There are 11 hidden switches. A switch that is on adds its own fixed numbers to the row, and there is some noise. The rows also spread widely along 12 directions, which tell nothing about the answers.
(in the rows, 128 means zero)
Known rows, each followed by its switches (1 for on, 0 for off):
[149 127 110 130  72 113 147 106 138 154 134 114 167  86 156 112  96 108
  99 163 118 118 184 157  77 166  96 117 155 130 178 148 113 132 150 121
 100 121 119 133  87 114 142 120 188]  0 1 1 0 1 0 0 0 0 0 0
[116 106 137 130 103  92 179 106 142 130 150 122 179 116 179  99 121 124
 120 157 148 144 166 148  89 141 148  97 148 107 211 144 116 163 132 113
 128 170 146 133  69 139 143 101 145]  0 0 1 0 0 0 1 1 1 0 1
[170  89 137 136 108 113 108 105 128 123 117 148  76 126  86 135 163 122
 110 118 148 138 138 119  84 150 120 140 125 173 118 146 129  98 126  70
 125 105 177 161  80  94 165 166 119]  0 1 0 0 0 0 0 0 1 0 0
[160 148 160 114 165  69 191  91 103 169  89 187 165 111 132  87  54 120
 144  48 137 102 139 148 165  72 124 128 148 173 165 144 107 114  88  83
  55 143 139 157 189 157 130 114 183]  1 1 0 1 1 1 0 1 1 0 0
[148 135 104 119  96 126 131  98 148  85 146 121 164 141 154 144 118 119
  74 150 139 149 145 167  29 156 127 118 145 111 115 128  85 164 101 137
 136 137 127  98  88  85 129 145 136]  0 1 1 1 0 0 0 0 0 0 0
[105 104 141 123  94 163 123  74 113 121 156 136 138  87 162  75 105  65
  91 138 123 135 157 152 100  36 147  77 202 101 229 102 127 141 110 135
 104 173 177 160 114 133  96 101 163]  0 0 1 0 1 1 0 0 1 1 0
[196 114  99 158  57  76 154 101 121 131 152 155 144 100 101 113  93 146
 113 120 125 112 185 173  30 149 107 124 150 155 157 165 112 120 109  83
  81 124 193 150  62  78 153 174 156]  1 0 0 1 1 1 1 1 1 0 0
[133 148 133 126 133 111 153  65 120  92 114 142 166 147 112 140  97  91
  88 109 150 125 153 147  70  71 125 137 158 132 117 107  87 161  97 127
 106 128 150 142 152 125 120 147 136]  0 0 0 0 0 1 0 0 0 1 0
[183 115  91 160  96 102 147 145 113 144 163 174  98  71 134  92 150 193
 167  86 108 129 156 133 102 166 156 129 134 155 173 150 122  79 103  57
 108 157 163 126  46  84 141 147 115]  0 0 0 0 1 1 0 0 0 1 1
[170 118 135 136  99 112 142 119 136 136 131 142 118 115 157 115 115 139
 112 132 110 168 170 149  91 195 108 140 145 143 175 167 138 108 123 109
 127 128 106 100 101 111 148 131 151]  1 1 0 1 0 0 1 0 1 0 1
[151 127 127 127 120  69 211 178 122 155 203 133 163 136 173 123 121 199
 207 116 167 172 165 142  93 148 182  99 126 105 230 160 107 138 103 113
 153 208 119  85  61 157 186 129 134]  1 0 1 0 1 0 0 1 1 1 1
[129 161 156 111 132 124 127  82 135 120 113 194 155 103  84  95  48 107
 126  80 140  82 124 175 101  79 105 136 148 142 115 124 112 155  64 181
  56  93 123 139 248 104 106 154 161]  0 0 1 1 0 1 1 0 0 0 0
[ 88 120 153  96 126 129 127 100 168 116 120 162 165 132 147  98 105 112
 120 160 175 125 115 162 105 169 104 111  69 126 128 125 119 187 109 130
 117 102 102 151 158 102 175 106 167]  0 1 0 0 0 1 0 0 0 1 1
[110 127 136 105 147 118 169 149 158 126 158 164 154 131 136 108 147 152
 151 135 162 150 134 111 136 143 172 101 104 100 178 104 132 189 115 135
 136 150 131 118 111 151 149 100 104]  0 1 0 0 0 1 0 0 0 0 0
[142 122 114 123 107 173 100 138 119 126 169 185  98  67 129  79 135 125
 117  92  93 144 147 141 114 108 171 113 187 108 191  88 156 142 103 131
 101 142 175 121 121 106  74 110 106]  1 1 1 0 1 1 1 0 0 0 0
[109 178 174  69 130 151 158 143 139 154 163 150 161 139 103 136  65 110
 158 128 166 148 145 154 141 100 126 108 106  85 170  90 146 209 124 212
 117 135  90  94 241 191 153 115 183]  1 1 0 0 1 0 0 0 1 1 1
[158 137 184 111 129 138 121 111 111 153  93 164  91 126  44 128 105 114
 137 120 155 136 156 140 127 150 111 116 108 146 114 117 177 132 124 128
  81  80 160 119 191 170 162 150 141]  0 1 1 1 0 1 1 0 0 0 0
[153 114 132 125 136  88 149 118 132 150 122 189 137 103 172  91 109 151
 146  63 123 126 132 148 118 134 133 156 155 180 174 160 102  92  75  93
 119 134 107 152 128  82 126 128 143]  0 1 1 1 1 0 0 1 0 1 0
[115  90 197 108 163 123 143  86 115 108 105 149 111 150 117 118 141 111
 124 126 197 157  97 139 117 110 163  85  99 130 126 130 134 133  95  75
 128 152 176 138 131 165 167 122 124]  0 0 1 0 1 0 1 1 1 0 1
[143 125 168 103 169 129 139 137 140 137 116 212 104 130  90 109 132 152
 164  76 151 157 130 121 154 148 154 143  98 151 149 113 166 142  93 123
 118 114 130 119 176 141 139 123 102]  0 1 0 1 1 1 0 1 0 0 1
[165 143 109 111 104 104 145 139 123 126 175 148 148 136 137 142 112 150
 139  98 148 146 143 160  54 134 136 143 143 135 145 134  89 139  98 128
 142 150 129 110 113 100 150 155 144]  0 1 1 0 1 0 0 1 1 1 0
[119 117  87 104  77 124 137 159 150 146 183 142 159  71 160  96 154 146
 120 155 127 113 132 146 113 176 160  76  97 103 163  93 130 187 157  80
 102 157 169 135  41  96 134  93 145]  0 1 1 0 1 0 0 0 1 0 0
[174 138 134 136 121 117 154  99  99 127 121 171 133  97 145  99 109 161
 114 120 112 152 160 169  95 198 147 105  99 132 117 132 140 116 100  56
  93 148 153  67  99 127 144 114 142]  0 0 1 1 1 1 1 1 1 1 0
[160 140 104 133  88  81 167 112 127 135 152 144 170 105 132 118  91 147
 127 125 135 114 170 167  66 142 129 113 137 127 143 140  99 146 113 104
  92 148 147 114  92 110 150 144 166]  1 0 1 0 0 0 0 1 1 1 0
[147 133 138 118 118  77 174  74 118 153  91 105 185 122 170 113  70  94
 102 135 148 110 155 166  99 130  78 109 148 157 159 163  82 116 134  84
  81 127 116 153 117 136 167 120 211]  0 1 1 1 0 1 0 0 0 0 0
[167 125 130 141 111  73 175  67 111 118 101 136 171 127 184 109  65 127
 111 117 138 134 149 187  59 148 106 103 142 152 145 186  70 104  81  68
  96 149 116 118  93 108 170 134 195]  1 1 1 1 0 1 0 0 0 1 1
[140  99 161 121 139  97 124 113 107 155 115 152 105 129 107 122 131 116
 153  98 175 134 130 143 105 121 117 125 120 178 145 140 128  99 119  70
 115 113 158 184 123 119 178 150 139]  1 0 1 0 1 1 0 1 0 1 0

New rows, each followed by its switches (1 for on, 0 for off):
[156 127 138 135 109 116 167 101 115 145 119 156 139  79 137  78 110 139
 115 138 109 125 169 136 138 158 144  92 130 116 166 134 147 130 121  75
  74 150 162 103 102 158 139 100 158]  0 1 0 0 0 1 1 0 1 0 0
[143 123 116 119 101  94 138 141 140 150 160 158 143 114 140 111 107 152
 164 114 150 128 140 167  77 166 102 145 107 158 166 155 106 123 110 115
 126 116 108 155 123  79 176 148 157]  1 0 0 0 1 1 0 1 0 1 1
[156 125 148 138 113  88 182 123 127 169 121 135 144 115 137 110 111 161
 156 157 147 141 185 141 114 207 106 105  90 145 179 170 146 108 132  81
 113 130 107 108  90 146 204 128 164]  0 0 0 1 1 1 0 0 0 1 0
[165 112 145 127 151  93 117 119 112 136 105 151  81 136  91 146 141 133
 140  65 155 133 110 129 101 122 123 154 133 199  99 142 114  82 100  73
 117 101 145 162 124  91 151 179 105]  1 0 1 1 0 0 0 0 0 0 0
[162 138 115 124 111 121 141  94 113 134 119 149 139 101 137 112 114 107
  81 116 103 137 168 144 112 142 128 121 148 133 138 105 121 142 141  77
  85 136 165 124 106 134 115 104 152]  1 1 0 0 0 1 0 1 1 0 0
[183 103 127 136 109  70 162 153 145 128 166 174 127 135 104 121 130 195
 182  97 172 134 136 141  67 152 154 124 128 145 160 172 111 116  75 106
 134 150 153 118  76 103 180 175 118]  0 1 1 1 0 0 0 1 1 0 0
[131 141 122 107 130 108 153 160 160 147 166 160 153 124 143 119 115 148
 156 109 144 141 145 129 114 140 130 148 139 126 183 128 120 162 109 167
 138 125  85 123 149 113 134 127 129]  1 1 0 0 1 0 0 0 0 0 0
[192 108 114 172  65  67 207  49  96 133 101 120 177 106 130 111  96 111
  82 168 132 124 231 154  57 139 127  76 155 129 177 163 113 116 138  27
  75 164 216 136  10 161 172 123 194]  0 1 0 0 1 1 0 1 1 1 0
[144 112 138 117 105 138 103  79 116 100 136 139 117 122  88 128 113  98
  98 118 160 115 113 163  56  77 126 105 144 134 107 117 104 131  97 116
 104 129 189 153 134 106 139 164 149]  0 0 1 0 1 0 0 1 1 0 0
[148 116 173 132 137 125 138  95 122 143 109 137 106 138 137 122 100  98
 137 114 143 158 165 129 106 101  99 151 182 155 201 173 124  71  97 151
 141 121  87 135 170 145 155 146 165]  0 1 0 0 1 0 0 0 0 1 0
[175 113 128 144 102 130 112  96 108 129 122 147  81 106  84 125 147 103
  92 103 105 141 178 118 102 109 128 137 173 157 156 114 148 106 139  87
 100 118 196 150  84 113 111 154 110]  0 0 0 1 0 1 0 0 1 0 0
[129 117  94 120 108 125 111 105 137 104 151 184 131  87 117  99 142 115
  91  84 114 114 131 142  94 107 153 138 138 142 132  79 117 174 120  86
  91 132 198 174  92  68  85 121 103]  1 0 0 0 0 1 0 1 1 0 1
[176 148 150 134 113  96 173 120  83 176 119 153 122 101  86 124 105 132
 143  95 122 139 203 137 136 134 140 114 141 147 163 110 168 130 146  78
  69 135 181 114 118 176 138 132 140]  1 0 1 1 0 1 1 0 1 1 0
[167 126 140 106  90 116 106 114  97 177 132 146 116 108 137 121  71  87
 124  79 120 134 156 184  92 117  70 157 169 188 178 146 122  93 134 109
 102 104 126 172 160  95 146 145 201]  1 1 1 1 1 1 0 1 1 1 1
[178  97 131 136  90 141 100 118 101 141 137 146  72  87 106  99 131 121
 127 119 125 135 139 148  90 136 114 112 158 152 162 153 138  71 112  80
 100 114 175 159  99 101 151 153 143]  1 1 0 0 1 1 1 0 0 0 0
[188 138 100 135  62 168 126  87  96  95 150 137 114  73 111 108 110 123
  65 153  95 133 163 166  66 139 153  60 148  83 113 105 134 135 112  84
  68 160 211  75  80 130 111 130 159]  1 1 0 0 1 0 1 0 1 0 0
[125  85 140 124 117 101 133 148 155 146 162 187 127 100 147  75 135 156
 157 113 139 141 134 149 109 165 145 125 125 143 201 138 151 145 108 105
 121 131 146 153  94  90 142 119 110]  1 0 1 1 0 1 1 1 1 0 0
[180 120 136 133 112 117 151 122 118 147 136 173 107  93  93  89 104 153
 153 100 126 123 161 141 127 133 134  95 146 136 175 144 145 100  96 104
  81 135 164 125 124 140 150 145 147]  1 1 0 1 0 1 0 1 0 0 0
[130 142 157  97 168 131 132  81 114  97  96 152 122 145 102 133 124 111
  89  99 160 134  87 140 124 102 148  97  87 140  51  93 114 151  98  72
  89 135 162 122 160 134 132 132 126]  1 0 0 1 0 0 0 0 1 0 0
[193  97 100 148  57 126 127 132 105 129 192 142 100  80 132  86 121 162
 134 125 110 139 159 171  52 137 139  86 171 120 202 161 130  82  95  88
 105 170 192 124  44  90 145 164 139]  1 0 0 1 1 1 1 1 1 0 0
[154  96 158 139  81 144  96 111 167  95 163 171  89 129  97 109 102 145
 135 142 140 154 142 167  35 165 104 137 137 127 157 176 142 115  66 187
 139 104 107 106 151  75 162 188 130]  1 0 0 1 0 0 1 0 1 0 1
[144  96 142 120 132 125 101 150 169 109 158 194  99 142 117 118 134 164
 166 102 159 158 104 144  64 171 124 164 110 152 151 164 120 123  69 157
 161 101  91 130 147  63 172 161 108]  1 1 0 0 1 1 0 0 0 0 1
[113 103 141 107 125 107 161 112 136 154 122 136 142  89 161  72 113 122
 134 139 154 103 111 142 162 121 128  55 113 134 174 138 122 127 118  64
  79 151 146 172  98 132 159 103 175]  1 1 0 1 0 0 0 0 0 0 0
[150  89 131 122  88 105 144 159 137 143 183 134 111 134 115 121 144 144
 165 126 174 144 143 131  77 117 133 111 160 134 222 157 127 120 112 129
 150 139 158 176  77 106 171 164 120]  0 1 0 1 1 0 1 0 0 0 0
[168 124 102 134  97 144 143 105  77 128 153 123 114  78 184  95 116 115
 104 101  95 158 159 152 104  92 150  91 196 120 204 124 105  88 112  64
 109 188 169 126  66 126 107 112 157]  1 1 0 0 1 1 0 0 0 1 1
[126 128 141  96 112 151 124 110  82 168 126 122 107  83 144 100 132  78
  98 120 120 130 136 136 164 103 128  91 141 134 167  88 147 125 162  55
  89 147 181 175 122 147 123  90 172]  0 1 0 0 1 0 1 0 1 1 0
[111 163 107 101 126 107 165 155 167 135 164 159 181 121 157 120 122 169
 149 128 143 128 136 141 121 190 137 130  77 116 136 105 119 195 118 143
 126 131  81  98 135 101 143 117 123]  0 0 0 1 0 0 0 0 0 1 0
[124 115 150  98 108 177  90  92  98 119 147 122  95  99 120 100 116  73
  91 124 137 130 102 160 111  64 122  88 163 119 151 100 125 112 116 119
 104 146 179 162 160 125 115 133 160]  0 0 0 0 1 0 1 1 1 0 0
[121 121 148 128 171 128 168  76 126  73 113 159 156 147 185 103 133 135
 101 129 153 178 125 130 101 125 182  98 134  98 146 132  93 142  57  93
 148 180 124  86 110 147 133  97 111]  0 1 0 0 0 1 0 0 0 1 0
[153  69 164 149 121  86 150  90 145 111 114 173 103 157  87 124 147 132
 140 117 177 149 170 115  71 110 138 128 154 159 178 163 137 106  86  98
 144 118 181 175  77 117 172 168 100]  0 1 0 1 0 0 0 1 0 1 0
[153 142 104 126 106  96 147 115 128 131 145 177 158  87 126  91  91 157
 128 101 125  90 121 164  89 151 127 117 101 144 108 132  98 145  93  87
  65 130 151 132 129  78 138 136 157]  1 0 0 0 1 1 1 0 1 0 0
[157 161  83 120  99 117 146 145 123 153 162 182 153  59 156  82 111 144
 120  71  71 110 157 141 135 138 141 157 167 136 178  96 117 150 127 113
  79 139 141 126 133  92  71 100 136]  0 1 0 0 0 1 1 0 1 0 0
[163 166 106 119 106 100 170  97 111 127 129 114 189 114 152 131  73 126
 100 141 136 120 150 179  64 152 115  97 128 110 110 139  79 152 119 103
  79 144 123  88 116 136 159 130 194]  1 1 1 0 0 1 0 0 0 0 0
[142 115 156 130 125  83 136  84 158 140  89 222 148 125  97 107  95 124
 122  88 141 111 164 143  95 145 110 172 121 187 133 144 140 147  88 116
  99  78 128 158 161  85 135 139 143]  0 1 1 1 1 0 0 1 1 1 0
[128 130 152 118 108 110 144 103 118 158 112 128 131 109 103 120 110  91
 120 133 147 120 175 138 119 124  92 131 143 153 163 122 142 130 154 118
 101 101 149 179 149 140 150 138 158]  0 0 0 0 0 0 1 1 0 1 0
[150 119 123 125 113 117 123 115 124 131 136 172 132  98 135 101 110 116
 118  88 122 131 143 153  85 110 133 141 178 151 172 133 113 126  98 116
 103 123 152 154 128  90 107 131 131]  1 1 1 0 1 1 1 0 0 0 0
[171 125  95 111  70 123 118 199 132 161 214 130 110 102 113 128 131 167
 174 127 139 146 153 161  69 174 123 118 134 114 188 128 128 137 141 146
 134 129 135 117  86 103 174 159 135]  1 1 1 0 0 1 0 1 0 0 0
[165 148 133 126  83  82 160 115 108 155 157 110 163 139 106 155  56 106
 146 114 153 129 190 175  44  96  85 146 173 143 181 153  94 135 129 158
 105 127 126 139 144 134 169 173 191]  1 0 1 0 0 1 0 0 1 1 1
[155 145 118 129 124  78 180 107 129 143 111 198 154 100 129 101  98 145
 126  68 115 113 162 137 140 125 149 138 127 158 141 120 123 155 104  72
  73 140 154 139 118 113 111 119 145]  1 1 0 1 0 0 0 0 1 1 1
[128 105 158  95 113  98 131 133 111 178 135  90 114 147  99 152 122  81
 140 120 185 129 134 136 113  83  96 111 142 169 174 125 128 130 170 102
 113 118 162 211 113 141 177 156 162]  1 0 1 1 0 0 0 0 1 0 0
[150 145 151  97  94 129 138 140 118 152 161 128 135 145  98 151  99 119
 140 147 162 155 165 157  80 159 102 130 113 119 152 118 140 161 143 153
 134 114 127 118 160 148 179 148 164]  0 1 0 0 1 0 1 1 1 1 0
[ 97  88 163 140 138 125 146  69 156  92 122 210 163 115 164  68 122 127
  99 141 140 159 156 149  87 142 174 105 125 107 171 127 143 177  69 110
 121 147 151 117 109 116 116  86 110]  1 0 1 0 1 1 1 1 1 1 0
[124 153 122  93 165 108 164 160 145 130 147 207 153 122 132 118 147 177
 156  81 146 144 122 118 150 163 187 130  72 124 116  80 133 194 100 101
 123 141 132 105 139 123 126  97  91]  1 1 0 0 1 0 0 1 0 1 0
[162  79 132 153  87  60 154 101 154 136 128 198 151 120 108 103 103 141
 131 110 152 109 171 153  45 146 120 140 140 173 170 176 125 142  92  90
  95 107 175 181  71  71 155 154 133]  1 1 1 1 1 1 1 0 1 0 0
[154 120 165 134 126 124 124  74  77 172  76 122  85  89 120 102 109  82
 109 115 117 121 154 134 156 119  87 123 143 183 153 140 142  56 151  48
  79 113 150 166 143 151 153 126 189]  0 0 0 0 0 1 0 0 1 1 0
[207 105 113 155  76  33 172 140 129 168 148 132 147 146 151 139  89 157
 150 110 142 147 184 160  23 189  70 183 162 194 195 222  91  79 117  96
 134 110 105 156  64  70 198 182 166]  1 1 0 1 1 1 1 0 1 0 0
[158 126 101  95 110  85 136 175 119 157 183 151 140 127 133 136 134 150
 154  84 155 140 121 153  92 142 140 130 121 154 154 107 108 157 136  86
 125 144 160 156  82  94 158 143 125]  1 1 1 1 0 1 0 1 1 0 0
[184 110 122 139  85 123 127 118 128  91 153 151 101 127  71 142 134 167
 126 138 162 135 130 158  37 158 158  82  98 111  80 141 117 144  88  90
 108 142 196  88  67 113 180 177 130]  1 1 1 0 0 0 0 0 1 0 1
[166 140 111 103 109 109 134 128  94 142 145 114 123 116 105 143 114 115
 128  88 154 113 118 155  91  90 122 114 152 147 118 117  83 117 128  93
  97 136 174 156 125 120 149 165 157]  0 1 1 0 0 0 0 1 0 0 0
[133 121 140 112 133  77 163  94 124 144 101 149 168 133 151 124  92 103
 124  97 167 122 138 164  93 114 112 131 130 171 140 148  88 139 112  83
 105 123 132 175 134 114 158 125 177]  1 1 1 0 1 0 0 1 0 1 1
[189 116 142 114 104 121 117 117  92 129 147  85  86 161 106 173 105  93
 135 100 167 165 138 157  42  76  83 148 195 162 169 170  83  62 117 142
 158 128 135 164 142 124 177 197 170]  0 1 0 0 1 0 0 1 0 0 1
[176 111 141 152  99 114 139  91  58 160 110 106  73  69 131  90 113 118
 141 106 123 109 136 151 133 110 106  89 160 167 165 170 112  21 120  29
  76 152 174 169  97 135 163 152 187]  0 0 0 0 0 0 1 0 0 1 1
[138 127 163 111 100 102 142 148 172 166 160 154 142 138 121 115  79 171
 183 171 171 140 152 171  81 233  69 129  53 138 153 188 152 132 105 169
 136  94  46  93 166 107 235 159 185]  1 0 0 1 1 0 0 1 1 1 0
[180 152 153 131 116  99 173  64 116  92 106 167 166 163  43 157  53 120
 119 121 182 133 182 172  35  99 121 111 122 120  88 137 111 169  74 141
  83 116 169 103 177 163 180 176 169]  1 1 0 0 1 1 0 1 0 1 1
[153 117 116 103 132  97 141 119 111 135 145 143 132 126 151 119 118 109
 118  63 139 132 119 142 112  66 134 133 179 157 171 122  89 120 110  88
 114 156 161 183 111 102 116 140 137]  1 1 0 1 0 0 0 1 1 0 0
[ 82  92 167  97 171  83 123 132 147 164  99 152 128 139 146 114 145 100
 153  94 191 122  83 127 153 132 111 150  92 200 147 123 114 141 141  75
 125  95 116 224 138  96 167 115 126]  1 0 1 0 0 1 0 0 0 0 1
[193 112 127 138 104  67 158 152  95 183 144 180 112  94 132  88 105 181
 189  73 135 123 146 160 110 178 116 139 118 186 177 184 122  76 103  45
  97 135 149 154 106 101 190 147 169]  1 1 0 0 1 1 1 1 1 1 1
[132 138 147 108 116 140 137  99 101 125 138 140 128 101  79 111 101 105
 126 118 155 106 125 151 122  72 152  68 122 110 129  90 130 163 121 108
  64 151 202 134 146 163 136 132 161]  0 0 1 0 0 1 0 0 1 0 1
[146 114 141 100 135 135 129 115 110 104 168 164 122 135 122 112 102 117
 137  71 164 142  96 157  87  41 156 101 162 123 163 120  92 140  66 126
 117 173 174 152 154 126 131 144 142]  1 1 0 0 1 1 0 1 1 0 1
